All groups share one centre, and each spreads out both ways along 9 directions, with some noise.
In the rows, zero is written as 100.
Known rows, each followed by its group:
110	120	101	94	97	112	102	85	109	142	112	103	79	143 : J_242
118	139	102	107	117	78	131	93	129	108	125	103	91	77 : J_131
90	114	96	100	122	113	112	104	119	100	104	118	97	106 : J_335
79	101	77	82	91	105	101	99	108	66	107	104	82	101 : J_350
76	132	80	104	121	111	115	96	107	93	118	111	108	100 : J_350
131	63	98	129	106	106	76	128	106	101	106	110	92	82 : J_242
101	99	116	150	102	136	130	119	115	78	146	113	94	96 : J_829
79	99	88	56	93	87	90	79	101	110	109	115	104	109 : J_131
69	102	122	119	83	112	121	89	99	98	119	112	93	131 : J_829
104	46	74	81	124	131	95	98	109	79	105	143	91	121 : J_335
112	86	98	152	78	142	101	98	87	126	65	98	121	119 : J_242
103	107	105	103	85	85	98	81	67	94	117	43	81	104 : J_335
112	89	95	110	98	141	92	125	99	91	82	110	98	122 : J_131
89	112	77	90	97	94	105	76	107	106	114	105	68	131 : J_242
70	72	106	125	81	112	118	83	102	95	125	130	84	128 : J_829
107	96	102	77	92	120	110	104	115	84	124	114	66	130 : J_131
136	95	100	90	102	97	97	101	100	109	96	94	69	121 : J_829
111	99	63	104	80	104	105	87	150	97	102	69	94	51 : J_242
82	134	111	116	65	63	100	95	112	103	69	75	79	98 : J_131
91	89	101	82	148	91	119	87	138	103	94	122	95	96 : J_335
97	121	98	111	93	104	88	106	99	127	120	82	126	80 : J_350
75	116	101	99	97	91	96	111	100	68	75	81	85	98 : J_350
112	108	91	116	117	121	116	102	103	101	107	125	114	101 : J_350
102	75	98	131	109	80	102	93	101	93	80	89	111	61 : J_242
95	105	120	97	101	99	123	120	120	67	101	137	105	86 : J_829
90	102	94	88	62	117	91	87	105	127	116	85	86	129 : J_350
140	82	92	113	115	126	102	129	113	82	99	141	99	92 : J_335
99	109	107	121	126	100	119	81	104	133	100	124	110	116 : J_335
96	94	91	83	118	123	124	72	109	100	55	108	97	137 : J_131
82	109	111	144	81	92	112	77	92	140	129	109	123	102 : J_829
109	73	96	68	118	123	69	125	102	89	98	90	83	114 : J_335
91	117	93	72	93	125	97	102	130	122	128	110	104	111 : J_242
79	99	103	125	98	103	117	72	100	118	74	92	104	116 : J_131
74	91	110	120	123	96	114	90	77	92	104	135	114	116 : J_242
56	74	99	81	115	117	104	80	120	104	54	106	101	131 : J_829
78	62	70	76	86	111	64	113	113	80	90	114	94	101 : J_829
84	90	98	107	118	110	119	72	102	115	126	109	107	111 : J_131
64	65	95	98	106	79	84	87	133	110	113	79	91	77 : J_350
65	63	88	90	127	112	109	90	147	71	121	101	54	112 : J_350
102	97	104	71	138	81	104	91	109	93	100	80	83	91 : J_335
49	105	92	79	96	110	120	72	111	94	99	96	89	127 : J_242
93	89	94	99	95	108	95	90	102	122	109	119	98	122 : J_131
81	105	83	97	87	90	102	81	112	108	143	80	115	65 : J_350
98	126	83	88	115	62	105	77	88	97	85	107	84	108 : J_242
129	89	79	70	133	94	111	103	117	78	78	151	111	83 : J_350
118	98	125	90	122	95	104	103	110	123	108	83	116	82 : J_131
98	90	80	104	92	74	80	100	82	80	111	98	76	95 : J_335
73	79	87	124	105	117	120	77	115	91	116	107	87	110 : J_829
108	98	113	104	84	87	65	106	72	126	100	53	85	115 : J_335
66	42	83	79	95	125	70	90	89	107	87	111	111	128 : J_131
105	99	68	126	82	137	106	101	95	82	68	107	126	85 : J_242
115	81	76	81	111	102	96	83	110	98	87	99	70	120 : J_829
124	118	105	99	106	92	100	113	86	87	107	68	87	91 : J_335
73	104	77	114	94	124	80	121	102	82	126	97	103	91 : J_350
107	121	88	85	138	95	131	80	121	89	90	77	89	89 : J_829

New rows. What belongs after each?
113	94	77	100	104	101	92	102	114	87	120	73	77	80 : J_829
79	70	74	100	110	95	97	88	129	82	121	104	79	86 : J_131
91	56	97	106	83	141	88	109	103	94	134	117	74	138 : J_131
108	109	102	112	88	94	117	80	89	124	111	129	100	123 : J_829
90	94	101	103	121	87	97	105	111	89	81	101	100	82 : J_350
122	103	99	81	117	118	86	132	107	96	57	130	97	124 : J_350
83	80	121	86	122	96	93	115	96	85	106	119	87	122 : J_242
88	101	117	116	96	115	117	120	116	79	110	126	114	90 : J_829
109	97	116	95	115	84	85	110	121	126	77	88	109	81 : J_350
110	95	86	124	125	151	118	114	98	76	123	114	107	101 : J_131
96	124	77	98	99	109	97	82	85	114	112	79	87	128 : J_829
100	57	109	78	99	133	68	132	133	103	89	93	88	109 : J_335
127	74	82	103	113	135	89	126	100	80	101	144	99	109 : J_335
97	75	82	111	80	132	103	94	130	95	131	93	65	115 : J_242
116	103	98	101	117	139	109	112	94	100	124	126	116	113 : J_131
93	112	88	103	102	96	108	104	98	60	126	83	67	98 : J_335
86	92	91	101	92	98	105	86	107	92	117	100	80	106 : J_829
115	120	109	93	110	114	93	110	114	135	82	101	105	117 : J_350
85	88	110	91	79	120	99	90	93	106	69	97	89	147 : J_131
83	114	86	92	98	79	116	59	113	117	111	93	73	119 : J_242
97	63	92	83	86	111	91	112	118	63	98	96	63	107 : J_350
62	121	113	102	144	99	105	98	122	117	119	91	72	131 : J_335
83	77	99	119	60	96	114	84	76	60	94	86	82	105 : J_350
81	107	118	118	108	87	119	61	94	134	89	89	89	139 : J_242
103	125	86	92	80	118	82	117	72	111	85	131	128	120 : J_131
90	86	77	63	92	118	86	97	99	92	108	132	95	128 : J_131
95	105	84	78	94	126	92	118	105	78	84	112	103	108 : J_242
89	92	142	105	80	124	91	135	110	97	97	108	98	119 : J_829
124	144	122	113	94	114	133	93	93	113	94	84	100	117 : J_350
95	68	110	70	108	95	102	98	127	82	81	101	65	115 : J_829
110	58	51	88	125	106	92	88	150	98	80	132	74	97 : J_131
96	106	67	97	91	74	96	66	116	134	120	109	96	90 : J_242
103	110	74	99	117	70	92	83	88	113	132	141	85	112 : J_242
88	96	101	87	92	110	108	100	144	104	87	70	127	53 : J_242
119	76	81	104	97	98	93	93	75	93	100	119	102	103 : J_335
83	110	90	87	137	100	102	94	128	113	85	115	98	112 : J_350
83	73	94	120	133	126	122	95	119	64	98	78	88	89 : J_131
91	78	84	82	57	101	92	65	105	131	121	99	93	118 : J_350
100	78	96	103	65	107	75	140	149	77	89	99	82	68 : J_335
97	115	93	121	78	91	98	110	124	86	45	86	73	99 : J_131
129	95	107	78	87	138	85	139	124	86	105	85	66	117 : J_350
96	111	64	100	83	107	108	97	127	73	81	126	61	120 : J_131
65	94	108	83	125	92	91	104	152	119	92	101	89	107 : J_335
136	105	102	78	95	85	89	120	106	94	102	104	85	89 : J_829
124	91	86	121	79	115	87	102	116	121	74	79	97	91 : J_242
82	82	78	112	102	114	102	97	115	71	58	89	84	103 : J_131
91	136	92	125	88	120	93	117	59	104	91	113	145	97 : J_131
122	89	91	104	117	104	113	114	115	59	108	117	83	83 : J_335
89	81	84	126	85	100	99	81	117	131	101	101	139	65 : J_242
135	115	95	93	104	121	88	125	78	90	100	91	106	104 : J_335
62	113	80	92	127	114	115	88	118	83	97	119	80	132 : J_350
126	89	94	120	143	133	123	117	127	81	131	121	101	79 : J_350
106	95	100	138	126	88	117	92	101	108	134	127	122	68 : J_242
94	147	119	111	104	97	132	100	102	99	118	98	116	91 : J_829
77	103	93	109	120	147	110	101	114	86	102	65	80	122 : J_829
85	97	106	80	112	93	83	106	93	115	112	131	92	135 : J_242
70	106	85	145	140	119	125	97	94	77	104	133	114	105 : J_350
94	118	109	128	109	84	130	78	76	96	68	107	115	102 : J_350
112	97	102	105	84	91	130	81	92	79	106	93	97	87 : J_350
104	99	117	140	102	128	118	91	108	131	132	86	100	111 : J_350
106	104	100	91	150	91	106	116	129	77	80	109	98	72 : J_350
103	101	104	121	110	84	96	99	112	123	116	92	113	70 : J_131
79	89	90	130	105	101	115	70	100	123	108	142	100	128 : J_335
92	103	104	118	84	89	96	101	104	112	124	98	106	84 : J_829
95	86	76	100	97	100	105	69	97	102	117	90	64	129 : J_829
95	88	81	142	111	82	99	84	75	108	123	148	84	119 : J_335
118	129	84	77	130	99	117	81	104	101	84	75	81	113 : J_829
117	86	89	110	79	81	80	91	58	102	104	87	93	104 : J_335
127	111	83	124	105	91	127	83	101	101	128	121	101	82 : J_829
104	101	90	120	112	131	122	106	108	79	131	108	96	95 : J_350
138	102	85	91	105	142	106	123	94	80	93	119	118	98 : J_335
136	86	92	83	113	123	110	91	141	139	149	113	104	94 : J_350
102	109	94	91	83	114	104	110	107	74	116	81	86	94 : J_350
81	52	81	113	67	123	82	82	100	118	136	114	98	115 : J_350
